The rows of a group lie close to one hidden flat surface of 7 dimensions, which passes through zero. Surfaces can cross.
Known rows, each followed by its group:
[ 0.93  2.42 -0.27 -1.59  1.99 -2.48 -0.54  0.00  3.71 -1.78 -1.17  2.86
 -0.55  1.18  2.19  0.45  1.15 -0.47] : zibi
[-0.53 -0.40  0.27  1.63  0.21 -2.62 -1.10  0.46  1.87  2.46 -2.59 -2.68
  0.48  0.90 -1.70  1.63 -0.77 -0.74] : limug
[ 1.73 -1.64  0.58 -0.09  2.06 -0.62 -0.15  0.34  1.21  1.80 -2.06  0.78
  2.87  2.69 -0.38 -0.83  1.79  0.31] : vonal
[ 1.58  0.48 -1.39  1.17  2.30 -2.20 -0.19  1.45  2.08  1.62 -1.20 -0.60
  0.25  0.50 -0.22  1.15  0.52 -1.21] : Tibof
[-0.06  1.52  0.52 -0.29 -0.09 -0.67 -1.24 -0.36  0.21  0.19 -0.44  0.52
  0.38 -0.12  1.01 -0.52  0.63 -0.22] : zibi
[-0.46 -0.09  1.75 -0.86 -1.45  0.82  2.25 -1.21 -0.87 -0.70  2.05  0.56
  0.48 -1.98  0.40 -0.79 -0.95  0.56] : Vek
[ 0.44  2.41  1.61 -2.66  2.25 -0.08  0.19 -1.86  0.53  0.15 -0.57  2.98
  0.20 -0.16  1.88  2.18 -0.68 -2.29] : Zibak
[-0.41  1.13 -0.70 -0.71  0.08 -1.59 -0.59  0.05 -0.17  1.21 -1.70 -0.87
  0.88  0.65 -0.50  0.82 -0.31 -1.48] : limug
[ 0.15  2.72  1.67  1.12 -0.43  1.27 -0.71 -1.38 -1.81  2.68  1.77  0.04
 -2.11 -2.37 -2.69  1.24 -1.83  0.17] : Tibof
[ 0.65  0.16 -1.63  1.74 -1.04 -0.71 -1.86 -0.14  0.26 -2.17  1.32 -0.78
 -1.81 -0.78  1.71 -2.55  0.47  2.93] : limug
[-1.16 -2.13  0.13 -0.45 -1.31  1.81 -0.55 -1.39 -2.90 -0.92 -0.19 -1.47
  0.73 -0.29  1.81 -0.25 -1.06  0.05] : zibi
[ 1.71  0.54 -0.37  0.62  2.57 -2.27 -0.41 -0.35  3.64 -1.71 -0.10  1.17
 -0.83 -0.14  3.02  0.40  0.26  0.69] : Vek
[-2.09  0.02 -0.37  1.07 -3.27  2.31 -1.71  1.54 -3.43  1.06  0.86 -2.24
  0.21 -0.88 -1.35 -1.68  1.05  0.06] : limug
[-0.32  0.74  0.17  0.77 -0.86 -1.91 -1.01 -0.10  1.39 -1.73  0.49 -1.43
  0.51 -1.77  4.51 -1.43  0.35  0.62] : Vek
[-0.11 -1.69  0.42  0.82 -1.10  1.50  0.32 -0.77 -3.02  1.26  0.56 -1.94
  1.34 -1.29  0.16 -0.85 -0.54  0.52] : Tibof
[ 1.52 -1.52 -0.11  1.26  0.28  1.98  2.47 -0.21 -1.51  1.01  2.77 -0.03
 -0.26 -1.67 -1.57 -0.60 -0.79  0.99] : zibi
[-0.18 -0.64  0.01 -0.71  1.80 -0.93 -0.02  0.43  1.94  0.21 -2.11  0.31
  0.44  1.79  0.11  2.19 -0.05 -1.59] : Zibak
[ 0.06  0.99 -1.00 -1.22 -1.44 -1.57  2.17  0.87  0.72  0.30 -0.36  0.62
  0.69  2.03 -4.72 -1.27  0.31  0.53] : vonal
[ 0.28 -0.41  0.15 -0.27  1.79  1.72  0.58  0.87  0.37 -1.21  1.33  1.44
 -0.37 -1.44  3.34  1.04  0.74 -1.71] : Zibak
[-0.02 -0.16  0.47  0.97  0.37  0.97  0.94 -0.41 -0.13 -0.69  2.13 -0.16
 -1.87 -2.48  1.13  1.40 -1.62 -0.23] : vonal
[ 0.40 -1.38  0.38 -0.24  0.17  1.99  0.97 -1.55 -1.97 -1.13  1.66  0.54
 -0.20 -1.50  1.86 -0.46 -0.82  0.80] : zibi
[-1.00 -0.70 -0.43  1.41 -0.35  2.16 -1.84  1.62 -0.64 -0.19  0.47 -0.53
 -1.83 -0.06 -0.27  0.75  0.78 -0.20] : limug
[-0.63 -0.84  0.28 -2.33 -0.99  1.72  1.07 -0.98 -3.04  0.12 -0.55  0.51
  2.00  0.66 -0.28 -0.62 -0.13 -0.61] : Zibak
[-0.43 -1.75  1.40  1.99 -0.81  1.87 -0.28  0.51 -2.27  2.83  0.81 -2.24
  0.90 -1.09 -1.22 -0.12  0.14  0.05] : vonal
[-0.74  1.23  0.44 -0.65 -0.78 -0.42 -0.58  0.68 -0.18  0.41 -0.32 -0.05
  1.04  0.00  0.33 -0.68  1.15 -0.72] : Vek
[-0.21  1.51 -0.62 -2.93  0.00 -0.75  0.12 -0.17 -0.03 -1.38 -1.23  1.72
  1.65  1.36  1.63 -0.97  1.21 -0.91] : limug
[-0.82 -1.30 -1.69 -0.87 -0.55 -1.59  0.19  1.15  1.56 -1.63 -2.26 -0.66
  0.43  2.75 -0.93  0.41  0.26 -0.19] : zibi
[-1.97  0.62  0.77 -1.10 -0.34  2.18  0.70  1.98  1.02 -2.23  1.23  2.47
 -2.12 -0.22 -0.25  1.90  0.71 -1.80] : Tibof
[ 0.11 -1.40 -0.20  0.31  0.24 -0.53 -0.27 -0.67  0.09  0.00 -1.23 -0.84
  0.20  1.02 -0.29  0.25 -0.65  0.72] : zibi
[ 1.03 -2.06 -2.03  1.23  0.23  1.08 -0.56 -0.82 -1.53 -1.66  0.76 -0.65
 -1.24  0.01  0.82 -1.14 -0.43  2.12] : Vek
[ 0.94  1.69  1.37  0.30 -0.39 -0.94  0.62 -0.63  1.58 -1.18  2.28  1.47
 -0.20 -1.89  1.97 -2.29  0.82  1.85] : Zibak
[-0.17 -1.29 -0.62 -0.06 -0.47 -0.20  0.43  0.37  0.00 -0.07 -0.72 -0.67
  0.70  1.18 -0.75 -0.45  0.28  0.50] : Zibak
[ 0.05 -1.86  0.21  2.49  0.12 -0.26  0.01 -0.56  1.04  0.46  0.25 -1.90
 -2.05 -0.43 -1.86  2.00 -2.32  1.17] : vonal
[ 0.07 -1.02 -0.19  0.85 -0.65  0.75  0.39 -0.37 -0.88 -0.20  0.95 -0.82
 -0.46 -0.86 -0.14 -0.67 -0.64  1.11] : Vek
[ 0.68 -0.80 -0.63  0.85 -0.89  0.94  1.70  1.16 -1.11  0.00  2.47 -0.41
  0.89 -1.59  0.21 -2.38  0.93  0.75] : Tibof
[-0.09  0.68  0.46 -0.93  0.08  0.43  0.13  1.13 -0.88  1.11 -0.07  0.28
  2.52 -0.30  1.54 -1.04  1.77 -1.46] : vonal
[-0.65 -1.66 -1.12  1.86  0.19  0.08 -1.64  0.51 -0.40  0.79 -0.99 -2.98
 -1.00  0.01 -0.11  2.10 -1.23 -0.82] : Vek
[-1.32  1.58  1.74  1.33 -2.57 -2.95 -0.57  0.97  2.14  0.56  0.14 -2.44
  1.66 -1.99  1.73 -2.12  1.06  0.50] : Vek
[-0.82 -1.25 -1.40  0.57 -0.61  1.69 -0.50  1.02 -2.37  0.54 -0.14 -1.59
 -0.40  0.19 -1.15  0.75 -0.21 -1.01] : Zibak
[ 1.97 -1.59  0.21  0.55  0.29 -0.65  2.51 -0.61  0.96 -0.07  1.34  0.59
  0.91  0.13 -1.32 -1.92 -0.01  2.33] : vonal
[-1.22  0.45 -0.39 -1.00  0.19 -0.69 -1.03  1.32  1.48 -0.74 -2.02  0.32
 -0.02  1.68  0.20  1.11  0.86 -1.45] : Tibof
[-0.23  1.27 -0.05 -1.26  1.66  1.62 -0.44  0.08 -0.40  0.05  0.03  1.84
 -1.54 -0.26  0.71  2.76 -0.41 -2.36] : vonal
[ 1.04 -1.46  2.62  1.87  0.33 -0.93  0.99 -0.78  2.53 -0.05  1.27 -0.36
  0.72 -1.57  2.04 -1.21 -0.06  2.28] : limug
[ 0.71 -0.85 -0.97  0.36  1.74 -1.23  0.21  0.79  1.72  0.38 -1.35 -0.45
  0.57  0.94  0.56  1.14  0.27 -0.80] : Tibof
[-0.39 -1.36 -0.75  0.07 -0.41  1.18  0.21 -0.70 -2.26  1.21 -0.85 -1.10
 -0.21  0.78 -3.01  1.32 -1.58 -0.39] : Zibak
[-0.71 -1.72  1.05  0.30  0.39  1.84 -0.83  1.46  1.44 -1.44  0.00  1.52
 -0.51  1.30  0.70 -0.12  1.94  0.55] : limug
[-1.60  0.25 -0.49 -1.18 -0.52 -0.41 -0.87  1.10  0.10 -0.59 -1.74 -0.43
  0.27  1.07  0.75  0.61  0.53 -1.57] : zibi
[ 1.83  0.91  0.25  0.60  0.47  2.06  1.18 -1.32 -3.42  1.21  3.55 -0.01
  0.89 -3.98  2.57 -1.87 -0.27  0.43] : Tibof

New rows, each followed by its group:
[ 0.80 -1.65 -0.69  2.49 -0.23 -1.74 -0.02  0.43  2.24  0.09 -0.23 -1.76
 -1.00  0.82 -2.54 -0.43 -0.44  2.41] : Zibak
[ 0.33  0.65 -2.19 -0.64  0.21  0.22  0.31 -0.28 -1.58  0.23 -0.37  0.00
 -1.41  0.64 -2.52  1.36 -1.42 -0.80] : limug
[-1.01  1.11  0.19  0.25  0.88  0.27 -2.72  1.24  0.96 -1.03 -0.50  0.26
 -0.61 -0.49  4.06  0.54  1.76 -1.26] : limug
[-0.72 -0.31  0.84 -1.53 -1.55  0.47  0.74  0.19 -0.73 -0.31 -0.33  0.61
  2.23  1.09 -0.28 -2.28  1.44  0.60] : limug
[ 0.37  0.60 -1.59 -0.30 -1.95 -2.26 -0.65 -0.57  0.23 -1.88 -0.64 -0.57
  0.77  1.13  0.09 -3.75  0.77  2.76] : limug
[-0.55 -1.77  1.06  1.11 -1.27 -0.44  1.34 -1.00  0.25 -0.36  0.82 -1.86
 -0.36 -1.40 -0.39  0.38 -2.11  1.10] : Vek
[-0.26 -1.26  1.09  0.95  0.81 -1.11 -0.98  0.70  2.79  0.22 -1.42 -0.39
  0.14  1.36  0.27  0.85  0.73  0.31] : limug
[-1.57  1.32 -0.20 -1.24 -0.67  0.47 -0.80  1.47 -0.48 -0.64 -0.42  0.48
  0.49  0.14  1.32 -0.20  1.48 -1.76] : Tibof
[-0.36 -0.34  1.10  2.88 -0.39 -0.68 -1.44  0.51  0.84  1.38  0.25 -2.37
 -0.30 -1.61  0.90 -0.03 -0.06  0.59] : limug
[-0.52  0.84 -0.26  0.74 -0.28 -0.49 -1.51  1.00  0.17  0.44 -0.25 -1.00
  0.33 -0.57  1.72 -0.47  1.00 -0.68] : Vek
[ 2.09  0.46 -0.76  0.65  2.64 -2.26 -0.66 -1.44  0.71  1.77 -1.47 -0.63
  1.03  0.13  1.60  0.34 -0.69 -0.35] : Tibof
[-0.42  2.68 -0.31 -2.55 -1.25 -0.80 -0.27 -0.52 -1.68 -0.65 -0.18  0.51
  2.37 -0.76  3.14 -2.32  1.06 -0.97] : limug
[ 0.30  1.13  1.16  0.03  0.93  1.06  0.05 -1.24 -0.54  0.44  1.19  1.13
 -1.50 -1.47 -0.29  1.36 -1.18 -0.09] : Tibof
[-0.81  0.56  1.49  0.05 -0.52  0.65 -1.67 -1.38 -0.93 -0.23 -0.11 -0.13
 -0.25 -0.70  1.98  0.12 -0.49  0.30] : zibi
[-0.84  0.08 -0.48  0.31  0.15  0.25 -2.08  1.35  0.71 -0.46 -0.96 -0.10
 -0.57  1.01  1.04  0.58  1.17 -0.47] : limug
[ 0.12  2.94  2.02  0.18  0.55 -0.64 -0.45  0.19  1.86  0.23  1.01  1.37
 -0.21 -2.06  2.36 -0.10  0.91 -0.76] : Zibak
[ 0.55  0.44 -0.42 -0.57  1.24  0.14  0.97 -0.42 -0.51  0.74  0.16  0.38
 -0.62 -0.41 -0.79  2.08 -1.31 -1.39] : limug
[-0.31 -0.01 -0.04 -1.40 -1.42  0.70 -0.40  0.28 -0.18 -2.82  0.59  1.61
  1.01  0.79  1.89 -3.53  2.27  1.92] : limug
[ 0.57  1.16  0.67 -0.42  0.16 -0.26  0.19 -1.16  0.12 -0.10  0.60  1.01
 -0.29 -0.41  0.09 -0.14 -0.51  0.48] : Zibak
[-0.02 -0.03 -0.15  0.94  0.44  0.81 -0.53  0.62 -0.77  0.86  0.42 -0.43
 -0.57 -0.55 -0.30  0.65  0.07 -0.55] : Vek
[-0.52  0.30  0.60 -0.71 -1.82 -2.70 -0.28 -0.15  1.44  0.49 -2.17 -0.90
  2.39  2.01 -1.36 -2.20  1.03  1.24] : Zibak
[ 1.21 -0.51 -1.76  1.68  0.85  0.93 -1.30  0.60 -0.73  0.27  0.58 -0.33
 -1.17  0.11 -0.06 -0.80  0.90  1.08] : Vek
[ 0.76  0.32 -2.36  0.72  0.64  0.51 -0.95 -1.52 -1.75 -0.17 -0.17 -0.45
 -2.90  0.50 -2.37  1.44 -2.26  0.67] : Zibak
[ 0.28  2.11  0.12 -0.54  0.33 -0.23  0.11 -0.92 -1.31  0.34  1.41 -0.10
  0.38 -2.82  3.07  0.11 -0.69 -1.33] : limug
[ 0.12  1.23  1.33 -0.13 -0.58 -0.99  0.73  0.30  1.36  0.74  0.38  0.63
  0.76 -0.25 -0.77 -0.79  0.69  0.12] : Vek
[ 0.97 -2.63 -1.12  2.38 -0.29 -1.09 -0.13 -0.99  0.86 -1.48  0.29 -2.18
 -1.17 -0.27  0.42 -0.84 -1.52  2.82] : Vek
[-1.50  0.93  1.43  1.20 -1.33  1.25 -0.53  1.04 -0.74  1.61  0.89 -1.00
 -1.04 -1.37 -1.60  1.10 -0.33 -0.90] : zibi
[ 0.86 -2.03  0.48 -0.17 -0.15 -1.19  2.32 -1.70  1.37 -0.66 -0.35  0.28
 -0.21  1.35 -2.87  0.23 -1.90  2.13] : Vek
[ 2.55 -0.98 -0.68 -0.09  1.42 -0.26  2.64 -0.90  0.88 -1.50  2.07  1.91
 -0.24 -0.29 -0.02 -1.39 -0.25  2.14] : zibi
[ 1.65 -2.19 -1.37  0.51 -0.08 -1.10  1.83 -0.36  0.45 -0.29 -0.02 -0.54
  0.75  1.34 -1.87 -1.93 -0.32  2.48] : zibi
[-0.07 -1.03  1.03  0.48  0.84  3.34  0.34  0.55 -0.74 -0.87  2.27  1.63
 -1.60 -1.17  0.61  0.72  0.43 -0.11] : limug
[ 0.02 -0.15  0.46  0.34 -1.17 -2.16  0.26 -0.03  1.74  0.30 -1.09 -0.89
  0.97  1.01 -1.58 -1.14  0.02  1.17] : Vek
[-0.90 -2.50 -1.08  2.66 -1.18 -3.14 -2.59  1.73  3.20  0.93 -4.09 -3.26
 -0.29  4.61 -4.91 -0.08  0.70  2.11] : limug
[-0.45  1.59  0.48  1.57 -1.09  1.54 -1.12  2.22 -1.82  3.50  1.06 -0.93
  0.58 -0.94 -2.36 -0.88  1.89 -0.93] : Vek
[ 0.67  2.70 -0.03 -0.83 -0.07 -3.89 -2.43 -2.37  1.84  0.07 -2.94  0.46
  0.20  2.34 -0.96 -0.90 -0.53  1.72] : Tibof
[-0.70 -0.40  0.07  0.26 -1.63 -2.31 -0.33 -0.13  1.36 -0.66 -0.94 -1.78
  0.91  0.06  0.67 -1.30 -0.22  1.09] : Vek
[-0.64  1.94 -1.70 -1.06 -2.36 -4.27  1.78  1.05  2.48 -2.12 -0.17 -0.79
  0.85 -0.06 -0.16 -2.23  0.05  0.33] : vonal
[ 1.38  1.22 -2.04  2.42 -0.56 -1.65 -0.66 -1.33 -0.94 -0.04  1.83 -2.29
 -2.02 -2.79  0.59 -1.07 -2.17  2.00] : limug
[ 0.39  0.96 -2.47 -2.85 -0.60  0.02  1.84 -1.01 -2.39 -0.45 -0.70  1.24
  0.33  1.85 -2.96 -0.55 -0.89 -0.34] : limug
[-0.51  0.04 -1.90  1.19  0.35  0.03 -3.01  1.82 -0.86  1.36 -1.99 -1.60
 -0.14  1.38 -0.32  0.49  1.23 -0.98] : Vek
[-0.38 -3.00 -1.98 -1.00 -0.35 -1.80  0.06  1.68  1.97 -2.28 -2.76 -0.67
  3.09  3.66  1.66 -2.29  2.45  0.58] : Zibak
[-0.56 -0.20  2.03 -1.47  0.26  0.98  0.93 -2.43  2.69 -3.97  0.83  4.02
 -4.23  1.09 -1.81  2.13 -1.92  2.28] : Tibof
[ 0.24 -0.72  2.02 -0.51  0.13 -0.78  1.92 -0.76  0.97  1.36 -0.36  0.12
  1.84 -0.01 -0.69  0.20 -0.44 -0.18] : limug
[-0.73  1.41 -0.43 -1.07 -2.19 -1.18 -0.35 -0.08 -1.56  0.61 -0.81 -1.20
  2.35  0.21  0.14 -2.44  0.50 -0.11] : limug
[-1.06 -0.08 -0.70  1.44  0.36 -2.29 -1.31  0.61  2.39  0.19 -1.92 -2.23
 -1.66  0.32 -0.57  2.99 -1.67 -1.12] : vonal
[ 0.87  0.83 -0.07  0.16  1.59 -0.89  0.48 -0.78  0.36  0.70  0.22 -0.04
 -0.63 -1.40  0.85  1.75 -1.46 -1.14] : limug
[-0.57 -2.73  0.99  1.10 -0.90 -0.40  1.22  1.63  1.24  0.92 -0.36 -1.56
  2.23  0.74 -0.73 -1.01  1.25  0.40] : Zibak
[-0.61  1.16  2.66  1.59 -0.34  0.56  0.82  1.20  0.59  2.72  1.52 -0.60
  0.02 -2.48 -0.96  1.43 -0.11 -1.71] : Vek
[ 0.84  2.84  0.73 -0.52  0.13 -1.69 -1.71 -0.92  0.68  0.21 -0.41  1.19
  1.20 -0.34  1.97 -2.13  1.39  1.02] : zibi
[ 0.24  0.83 -1.22 -0.51  1.28  1.08  0.50  1.93 -1.56  2.15  0.17 -0.02
  1.22 -0.44  0.04  0.69  1.10 -2.98] : zibi
[-0.58 -0.73  0.22  1.59  1.02  0.28 -2.37 -1.00  0.43 -0.90 -0.42 -1.18
 -2.29 -1.22  2.88  2.33 -1.53 -0.18] : vonal
[-0.29  1.02  1.20 -0.92 -1.24 -0.04  0.97 -0.10 -0.10  0.20  0.72  0.62
  1.04 -0.54 -0.33 -1.36  0.62  0.11] : Vek
[ 1.14  0.49 -0.09  0.93  0.42 -2.82  0.71 -1.36  1.39  1.11 -0.46 -1.48
  0.42 -0.66 -0.28  0.29 -1.70  0.60] : limug
[ 1.79  2.45 -0.04  0.95  0.70  0.04  2.08  1.68  0.78  1.88  2.74  1.45
 -0.27 -1.64 -2.42 -0.83  1.27 -0.15] : zibi
[ 0.24 -0.70  0.18  0.95 -0.01  1.33  0.52  0.20 -0.70 -0.03  1.87 -0.30
 -0.76 -1.30  0.03  0.10 -0.23  0.30] : Zibak
[ 0.14 -2.36  1.45 -2.46  0.88  6.07  4.80 -0.26 -3.16 -0.14  2.93  4.17
 -0.96  0.14 -3.81  1.95 -0.78 -1.17] : limug
[ 2.03 -1.46  0.42 -0.04  1.25  0.85  0.22 -2.17  0.21 -1.20  0.44  2.12
 -0.58  1.44 -0.38 -1.31 -0.07  3.20] : vonal
[-1.69  1.01  1.37  0.29 -2.48  1.14 -0.33  0.76 -2.10  1.92  0.60 -1.49
  1.37 -1.29 -0.72 -1.20  0.77 -0.64] : Zibak
[-0.06 -0.68 -0.66 -1.19 -0.41  2.20  0.81 -0.37 -2.79  0.69 -0.11  0.96
  0.02  1.61 -3.17 -0.21 -0.18  0.00] : Vek
[ 2.05  0.10 -0.63  0.22  2.49 -1.60  0.38 -0.57  1.84 -0.13 -0.20  0.82
 -0.03  0.04  1.24  0.40 -0.25  0.31] : Tibof
[ 1.78  0.25  0.73  3.82  3.25 -0.22 -0.56  1.62  2.95  2.08  1.72 -0.37
 -2.49 -2.40  0.63  2.71 -0.14 -0.67] : Vek
[ 0.03  2.60 -1.10 -3.21  0.59 -1.34 -0.13 -0.60 -0.32 -1.08 -1.46  1.58
  1.43  0.79  2.36 -0.44  0.52 -1.78] : limug
[ 1.04 -0.82 -1.84  1.59  0.55 -0.45  0.56 -0.56 -0.10  0.44  0.19 -0.95
 -2.36  0.33 -3.54  1.52 -2.28  0.92] : limug
[-0.16  0.81  0.02 -1.27  0.70  0.22  0.51  0.06  1.28 -2.20  0.60  1.88
 -1.00 -0.39  1.88  0.50  0.30 -0.52] : zibi
[ 0.47 -1.58  1.02 -0.38 -1.22 -0.70  2.30 -0.92 -0.05  0.70  0.02 -0.19
  1.62  1.02 -3.08 -1.34 -0.66  1.73] : limug
[ 0.26  0.71  0.24  0.73 -0.70 -2.18 -1.22 -0.41  1.53 -0.72 -0.38 -0.75
  0.84 -0.29  2.31 -2.01  0.78  1.46] : limug
[ 0.13 -0.18 -0.26 -0.64 -0.19  1.11  0.43 -0.24 -1.14 -0.15  0.35  0.77
  0.18  0.43 -0.73 -0.45  0.12  0.19] : Vek
[ 0.71 -0.89 -0.88  3.66 -0.81 -0.39 -2.11  0.15  0.81 -1.57  1.84 -1.68
 -2.45 -1.50  1.50 -2.21  0.31  3.64] : limug
[-0.74  0.52 -0.69 -2.31  0.02 -1.11 -0.88 -0.62 -0.50  0.33 -3.21  0.23
  1.55  2.82 -0.39  0.63  0.14 -1.51] : Zibak
